The first 7 rows are patterns. Each new row is the sum of 2 different patterns, raised or lowered, with some noise. Before adding, each is slid sideways (what falls off one end comes back at the other), maybe read backwards, and multiplied by a number that may be negative. Names go in the order of the patterns.
Known rows, each followed by the names of its patterns:
[  7   9  -4   6   8   9 -13  23 -12 -30  24   6  11  12  -2   8  13  18
 -12   3  -5  10 -17   4  17   4   9  15   9  -7   0  -3   1   8  -8  -2
 -28   5  -4  -6  -4   4  23  -5] => K_320
[ 23  16  -4   7 -19  25   1   3  11   8   8 -41  -2 -18  -3   4  -9 -50
 -15 -22  -9  -4 -26   5   6   8   1 -11  -6 -23   6 -10  -4  -2  -3  -1
 -16   8  20  -1 -10   3   6   4] => K_65
[-16  19  26  -2   4  16  11  24  21   7  -4   4   0   1   5 -11  20 -18
  11  -8 -14 -18 -18  -9   4   9 -13   7   1  12  -2 -15   4 -10  -1  -6
  -2   4  11   0  12  -5 -35 -15] => K_49
[ 19 -25  -5  14  -4   4  -3   3 -10 -18   1  18   3  28  -4  -9  -9 -16
  21   5  -8  30 -15  20  -3  10  -7   9  -4  -9  15   1   0 -17   6   2
  10 -15 -10  -1  10   9 -39  -3] => K_860
[ 21  21  39 -10  -7  19  11  -8  -1  12   1   1 -12  -9   4 -21 -19   3
   4  27  21   5  24   0  12  -5   5   1  22  17  13   3 -22 -17 -12  10
 -16 -15 -22  10  -6  -7  -1   8] => K_626
[ 10  -8   6 -14   8   9   6   6  11  12 -11   1  -6   8 -28 -13 -12   5
   2 -12 -24  -5  11  28   3   1 -11  -9  18 -10   5  -5  18 -25  -6 -11
  11   6 -13  23  -2   1 -33 -21] => K_353
[ 14   4 -13  -2 -17 -21 -23 -21 -12   0   3   5   6 -16   3  -4   3   7
 -17 -32 -11   0   2 -24   4 -22 -11 -19 -13  -9 -17  -3  -6  -3  10  15
  -2 -14  -7 -11  18  -6  -4  21] => K_5

New rows, each followed by the names of its patterns:
[  1 -35  -8 -13  -2  18   0   4   7 -10   8   1   0   3   4  -5  -1  -2
  -8   1  -9  15 -14 -10   6 -16 -12   0   7  -3  -5  -4   2   4 -11  -1
 -15   1  -5  -7   2  -2  -1  -5] => K_49 K_860
[-12 -10 -33  -4 -28 -41 -22 -25  -6 -32 -21 -16   4 -14  -9 -10  -3 -26
 -43 -35 -12  18   3 -18 -24  -7 -17   3 -32 -23 -24 -21 -22 -42 -18 -20
 -30 -46 -15 -15  -6 -27   7   2] => K_353 K_5
[ 25  -2  15 -10 -14 -13   9 -27 -21 -13 -12 -15 -14 -15   3   4  33  17
   4  -5  -8  11  -2  23  -5   3  13  -2 -14 -22  -7  -6  -5 -16   8 -15
  -3  -9  -8  -2   4 -13 -29  53] => K_320 K_626
[ -8   1   5 -22  -2  15  -3 -10 -10   6 -13 -11 -13 -12 -14  -3  14 -19
  31   6 -26  25 -14  -3  -8  16 -23 -10   0 -14   1  -4  21   5  -3   9
 -10  16 -12   4  -4   6  13  -4] => K_320 K_353
[  8  -9 -10   3 -14  -7  -8  -4   3   6  -7 -16  -4 -18 -10 -18 -10  -8
 -15  -4 -15  -1  -4  -3 -33 -19   6 -10  -6  -1 -13  -5  -1  -3  -8  -4
 -15 -21 -20 -16  -5 -24  -5  -2] => K_320 K_5
[-15 -21 -29 -39 -11 -17 -11 -47 -11 -28 -23 -20 -24 -10 -23 -13 -22   4
 -29   0 -29 -20   2 -48 -29 -23 -25   8 -12   0 -25 -40 -35 -18 -22 -23
 -28 -22 -25 -48  -7 -27 -58  -2] => K_320 K_860
[-40 -30 -60 -40 -33 -51 -54 -47 -42 -42 -48 -47 -47 -31 -38 -45 -55 -41
 -45 -41 -42 -49 -34 -48 -34 -62 -41 -51 -60 -43 -47 -43 -41 -55 -43 -50
 -49 -34 -40 -44 -39 -51 -52 -54] => K_860 K_5
[ 13  13  33  33  73  24  11  13  28  23  47   9   4  11   1  10 -14  37
   9  12  10  -8  11  -4   3  28  11  -3   1  33  19  20  20  22  28   4
  36  17  28   2   2   4  12  39] => K_65 K_353
[  7  20  23   0  26  19  29   9   6  22  14  12   4   5  10  21  12  25
   6 -12  -7   0  22  24  10  17  33  29  30  33  24  11  16  10  15  21
   0  23   2  27  -6  -5  -8  -3] => K_49 K_626
[ -8 -10 -20  -9 -14 -19  -1 -13 -14  -7 -12 -34 -19 -18 -13  -3  -2  -1
  -7   5   7  -5  -5  -5  -2   5   2 -10 -22 -22  -9 -14  -1 -19 -12 -24
 -13 -15 -14  -2  -2   7   0  -6] => K_626 K_5
[  0   5  24  22  19   2  28  18  14  25  11   2  21   8   6  -1   4  12
   6  -2  -8  17  19  19  14  13  14  11  10   4  23  17  25   6  10  20
 -14  -6  19   3   3   8  11  11] => K_860 K_626
[ -2   8   4   4  -2  -4   2  -4  27  -1 -18   5   0  47  24  -5   5  23
   9  44   9  -1 -11   1  -2 -17  16 -13  17 -23  -9  -9 -14 -14  -5  -5
 -11   0   3   4   2  10   1  -3] => K_65 K_49
[ 67  16  22  23  30  26  40  22  34  35  28  34  10  29  39  38  -3  -6
 -12  12  29  26  30  12  13  24  20  13  25   9  24  28  34  30  15  28
  19  10   3  20  10  17  43  13] => K_65 K_49
[ 17  13   2  36   6  23  12   8  36  27   3   5  -9   5   6  -7  -7 -33
  24  -3   9 -12   6  16  10  12  21  15 -17   8   8  18 -13 -24  10  10
  26   6  16  24  -4  -3 -21  22] => K_65 K_353
[ -9   7  -2  -3  -6 -12   4  13  -5 -13  -2  11 -23  -3  -7   2   1   2
   6  -7   8   2  -3 -16   1   8   7  -1 -18  -9 -11 -15 -13  -4  -3  -4
  -5   3  -1  -5  -1  -7   3   2] => K_626 K_5
[ 12 -27  12 -16  13  19 -13  24  21   6  49  10  27  -3  15  -3  10   5
 -15  33 -12  13 -19  -5 -12  -5 -18  -1  10  -1  17 -29  11  17 -31   2
   6  -1   0  -1   8   4 -12  13] => K_49 K_860
[ -9   7 -18  -5 -23  -5 -16 -33 -40 -50 -22 -18 -15 -36   7 -24 -15 -14
 -15  -5 -13 -10  14  16  -7  -4 -24 -26   5 -10 -28 -34 -42 -21  -5 -26
 -13 -18 -17  -8  -7 -17 -16 -19] => K_49 K_626
[-45  21   8   2  33 -10   2   8   3  -7 -16   6 -10 -13 -15  13  14 -41
   3 -18  -1  -5   7   9  -9  28   9   5 -16  10   5  19  13 -20 -12 -23
  11 -19  -4 -18   4 -32 -12 -24] => K_320 K_626
[  1   2   3  -8 -35 -12 -26   1 -36  10 -14 -13 -12   7   4 -37 -18   4
   7  21 -16   8  -9   4  -9 -22 -17 -20 -35 -41  -6  -6  -6 -13  -9  -1
  -3 -40 -31 -10  16 -10 -12 -22] => K_353 K_5
[  7 -27  -3  -3  -3   1  -3 -36   4  -9  -6 -11 -23   8  10   4  -3 -19
   3 -17   8 -10   5   6   3   5  -6  14  12   5  -9  10  -2 -10  22  15
  12   3  -9  29  -1   2  -1  17] => K_65 K_353
[  4  -2 -13   2 -13  -7   2  15  22 -18  19 -11   9   4 -19 -13 -12 -13
   5   5   6  -1 -19   8   6   2  -4  -8  12   9 -15   1 -23 -30   1   9
   2 -22  -7  -1   1 -12   2   0] => K_860 K_353
[36 43 54 45 27 24 29 33 31 20 22 15 46 23 45 24 45 42 39 40 40 43 36 50
 35 49 24 14 48 42 42 21 24 39 34 31 24 48 32 35 28 42 32 21] => K_49 K_353
[  5   0  -7  -6 -17  14  -1 -10   5 -10 -24 -17 -19 -13  -8  -9   5   3
   1  -8 -19   8  -8  -6  -7 -14   3   5 -18  -3 -15 -13 -14 -10 -19  -9
 -15  -7 -20  -3   2 -13 -25 -19] => K_860 K_5
[  2  24  13  34   1   3  17  26  40  -6  12  18  -7  14  30   8  13  -1
  24   7   4  11  37  25  42  19  15  15  -4  36  16  18  27 -13  32  14
  37   4  27  20   3  24   4  27] => K_860 K_353
[19 21 19 11 19  5  0  3  6  2 13 26 12 20  8 24  5 10 14 11 -4  6 13  3
 22 23 -4 18  4  6  9 11 10  9 18  7 19 17 14 15  9 37 14 19] => K_320 K_5
[ 13  11 -10  -4  10  24   7  16   9 -10   4   4   4 -13   8   0 -41  25
  -4  -4  -5 -17  -3  10  18 -24   4  -8  13 -20 -10  14  -8   3   5   2
  -8   3  -6   5   0 -35 -16 -40] => K_320 K_49
[ 11  -5  -7 -10  -7   3   3 -16  18   6  -6  -3   3  -7 -14 -29 -17 -16
  -1   9   8   3 -11   1  -1  -4   7  -1 -31  -7  16  -3 -21   3 -10  -2
 -17 -10  -9  -5  -2  -6  -8  11] => K_860 K_5
[ 7 15 40 32 16 12 28 22 38 13 22 25 19  8  8 10 10  9 27 32 21 27  8 40
 65 24 29  2 32 24  7 26 22 40  7 25 24 26  8 27 29 19 16  1] => K_65 K_353
[-11  12   8 -15   2  -4   3 -17  25 -13  -1  -4 -15   9 -21  -1  -8  23
  15 -15  12  -8   4 -13 -13  -8 -23 -15 -18   7  -5  -2 -12  14   9  10
  -5  -5  11  16  -9 -10 -29  -7] => K_320 K_353
[ -4 -17  -5   7  -3  13 -18   2  -1 -11 -13  -4  11 -31 -35 -16  -2 -10
 -11  -9 -34 -13   2  -8   5 -26  -2  -2 -19 -21 -22  20  -6   6  -3 -17
   0  28   4   3 -11  -6  16  -4] => K_65 K_626
[-26 -17 -12 -16 -13 -17 -21  -8 -30 -42 -22 -21   8   7 -15   0  -9  -4
  -8  -3 -12  -6  -5  -9 -13 -25 -30 -12 -18 -19 -29 -34 -19 -27 -23 -15
  -7 -10  -1   6 -15 -21 -12  -7] => K_49 K_626
[-14 -11  -7 -20  -1 -10  -3   0  -9  -4 -20   1  -8 -10 -14 -15 -12 -15
   2  -6   2 -14  -2  -3  -4   4  -1  -4   7  -1   9   2  -2  -3   9   5
 -27 -13 -27  -8   2  -8 -19  -8] => K_65 K_49
[ -7   4 -12  -9  11  14 -20  16 -16  19   0  -1   8   5  -3 -25  -3   6
  -5  -8  -4   5  12  -6  -2   6  14  -2 -25  -6  17 -32 -11   2   0   4
  -9 -12  -9  -5  17  13   3  12] => K_860 K_353
[ 10   0  -8   0  -8   4  -6  11  -2  19   0  -1  28   8  -6  -5 -14  28
   0   8   7  -8   9  -7   1   0   4   1   2 -11  14  -2 -41   1  10  14
   0 -10   5   9  13   4  -4   5] => K_860 K_353
[ 25   3  13  -2  22   4   0   5  20  39  28   9  25  37  20  27  19  32
  38  15   1  24  25 -20   7  -2  14  19  22  33  27  45  34  33  22  27
  45  45  26  14   8   8  21  18] => K_626 K_5
[ 23   7  17  18  14  27  -2 -18   0   9   0   5   1  -6   4  27   3  26
  -1   4   6  -5   3  13  55  12  24  12  -1  15  51  15  26   8  18  23
   9   7  -1  -7  13  21  35   4] => K_65 K_5
[-10 -25   3   1 -13  14 -15  11  -2   3 -12   6   0 -15   2  12   4  -9
   3  -4   1 -18  -8 -14  -3  -5 -30 -12   4 -32  -8  12   0   7  -7   0
 -14 -13  -4  18   1  26   3 -10] => K_860 K_626
[ 36  15  -6  17  15   3  -9  11 -19  21  13  29  25 -24   2   9 -10  13
 -16  19  14  31  11  19   8   9 -11  17  20   1   5  -7  25  12 -11 -23
 -11  31   7  -9   8  -4   9  25] => K_49 K_860
[ 18   1  -2  28   8  20   6  -1   0  -3   7 -16   0 -17  15   8 -18 -14
   0   7  16  14  -2  -1   5  11   5  16  13  16  14   4   2 -16 -15  10
  -4  -4   3   1  15   3  10   8] => K_320 K_626
[ -3 -34   5   7 -18 -19 -45 -19 -26 -41  -9  12  12 -24 -33 -46 -10 -41
 -26 -20 -41 -41 -50 -28 -21  -1 -12 -27 -17 -27   4  -6 -22  -6  -8   2
 -26 -34 -34 -16 -34 -29 -18 -25] => K_49 K_353
[  6  -8  10  -7 -17 -20   4   6   1   8   7  10  13  15  -1 -15  25 -13
  -1   7  24   7  -7  -5  -5   2  10 -12 -13 -10  -4  -8  12  10  17   9
  -5   5 -13 -14 -18   1   1 -14] => K_320 K_5
[ 20  21  16  49   7  26   8  27  10   1  14  17  53   1   3   7  19  -8
  17  14  14 -11 -20  -9  17  41  27  13 -16  19  17  19  -9 -24   3  25
  -3 -14   3 -28   9  10  34   8] => K_65 K_353
